All rows are made from the same 6 directions, up to rounding. Whole rows:
[[ -3  -3  -3  -2   0  -6   2  -7   2  -2   4]
 [ -2 -13   5 -19  -4  17   5 -15 -29 -18   4]
 [  2   0  -8   3   0  -7   2   7  19  13  -7]
 [  9 -20 -26 -13  16  19  34 -12 -11  21  10]
 [  3  -7  -8  -8  -3   5  10  -1   0   8   0]
 [ -7  -4   4  -1   1 -24   1 -12   5  -2  29]
 [  1   7   1  -5 -30  -4   3  12  13  10  -4]
 [  5 -11  16  -3  18  13 -10  13 -16   0   5]
 [-10  -3   8   1   8 -19  -5 -19  -6 -16  24]
 [ -8   7   7   0  -6  -4  -3 -19 -17 -22  10]]

The start of a row, then its end:
[-4 -1 -8  5 12 -9 -4 -7 12] -> [-4 -9]
[  8   1  -1   6  21  25   5   2 -23] -> [ 1 -3]
[  5  17 -12  20   2  -5  -1  16  27] -> [ 17 -20]
[  3 -11  18  -6   4  -4  -6  16  -3] -> [10 23]
[  4   3   0  -3 -17  -2  10   7   2] -> [14 13]
[  1   6  10   9   1  -5 -19  18  15] -> [  0 -17]
[ 11   7  13  10   1   7 -12  37   9] -> [20 -7]
[  9   6  -1  -7 -19  25  12  10 -15] -> [ 7 -7]
[ -7 -13  -6 -11  -4 -17   3 -12  15] -> [-1  4]
[ -5  -1  -2  -5  -5   4 -11  -4   6] -> [-16 -31]
[ -7   6   5   4  -3 -11  -8  -9   0] -> [-14   3]
[  0 -12  13 -24 -15  28  -7   0 -27] -> [-21 -21]
[ -2 -21   4 -16  15  13  -4 -10 -17] -> [-16  -7]
[  4   5   2   3   3  17  -2   4 -12] -> [ -5 -13]
[-3  6  4  4  1  0 -8 -4 -4] -> [-13  -7]
[  1   2   6   3  -8 -12 -11  21  24] -> [12 -8]
[ -9  -2   0  -1  -9 -28  -7  -5  25] -> [-3  2]
[ -1 -16   8 -18  -8   7 -12  10   4] -> [ -7 -23]
[ -1 -17  -7  -5  21  -4   5 -10   1] -> [3 9]
[ -5  -6   6  -8 -11 -13 -12   5  16] -> [-4 -9]
[ -2   4 -15   7   2  -7   3  -4  18] -> [  4 -15]
[  4  17   7  17   9  11  -8   8 -11] -> [-5 -6]
[  7 -12   7  -3   6  -4  -3  24  13] -> [24  9]
[  1 -11 -11  -7   5  -5  17  -8   2] -> [13 18]
[  0   4   1   6  14  14  -6  -7 -16] -> [-15 -13]
[-1  3 -4  2 -4 -3  0  0  7] -> [ 1 -6]
[ -2  -6  -6  -5   6   3   6 -13  -7] -> [-6  1]
[  9  15 -13  15   7  13  18   0 -10] -> [14  7]
[ -2 -21   1 -14   5  -6  -5   3  12] -> [ 3 -5]
[ 6 -4  1  0  3  7 -6 21 12] -> [ 12 -19]
[  7  19   0  18   5   5  12   2 -16] -> [12 26]
[ 10  19   9   4 -19  28   1  18 -21] -> [  2 -10]
[ -6   6 -11  19  27 -16  -5 -16  11] -> [-8 -2]
[ -2 -25 -13 -17  11  -5  17 -16   1] -> [ 8 16]
[ 10  -7  -3 -12  -3  31  14   7 -22] -> [ 8 -5]
[ -8  16 -11  11  -6 -12   3 -22   5] -> [-14  -3]
[  0   2 -10   8  13  -4  10 -12  -2] -> [ 3 13]
[-1 10  0  5 -8  0 -4  2  4] -> [ -4 -12]
[  8 -28   8 -18  18  20  -6  18  -8] -> [ 9 -9]
[ 2  4  3  6  2 -5 -1  7  5] -> [7 7]
[ -3 -14   0 -11  -2 -10  -2   1  13] -> [3 0]
[ -6   7  11   4   6   3  -6 -19 -28] -> [-26  13]
[ -5  21 -10  21  15   2   5 -30 -19] -> [-22   4]
[ 5 -9 -7  4 17 -1 -4 17 22] -> [ 18 -15]
[ -6 -11  -8 -18 -19  -5   1  -6  16] -> [ -5 -21]
[  2 -13  10 -15  -4   9  -3   7  -9] -> [-1  0]
[ -6   1 -14  -2  -5  -3   3 -15   9] -> [-10 -20]
[ 2 -5  0 -9 -5 14 -2  5 -4] -> [ -3 -19]
[  1  -5   7 -12  -9  14   2  -1 -18] -> [-7  1]
[  6  23 -12  10 -19  13  17   1  -5] -> [ 8 -6]
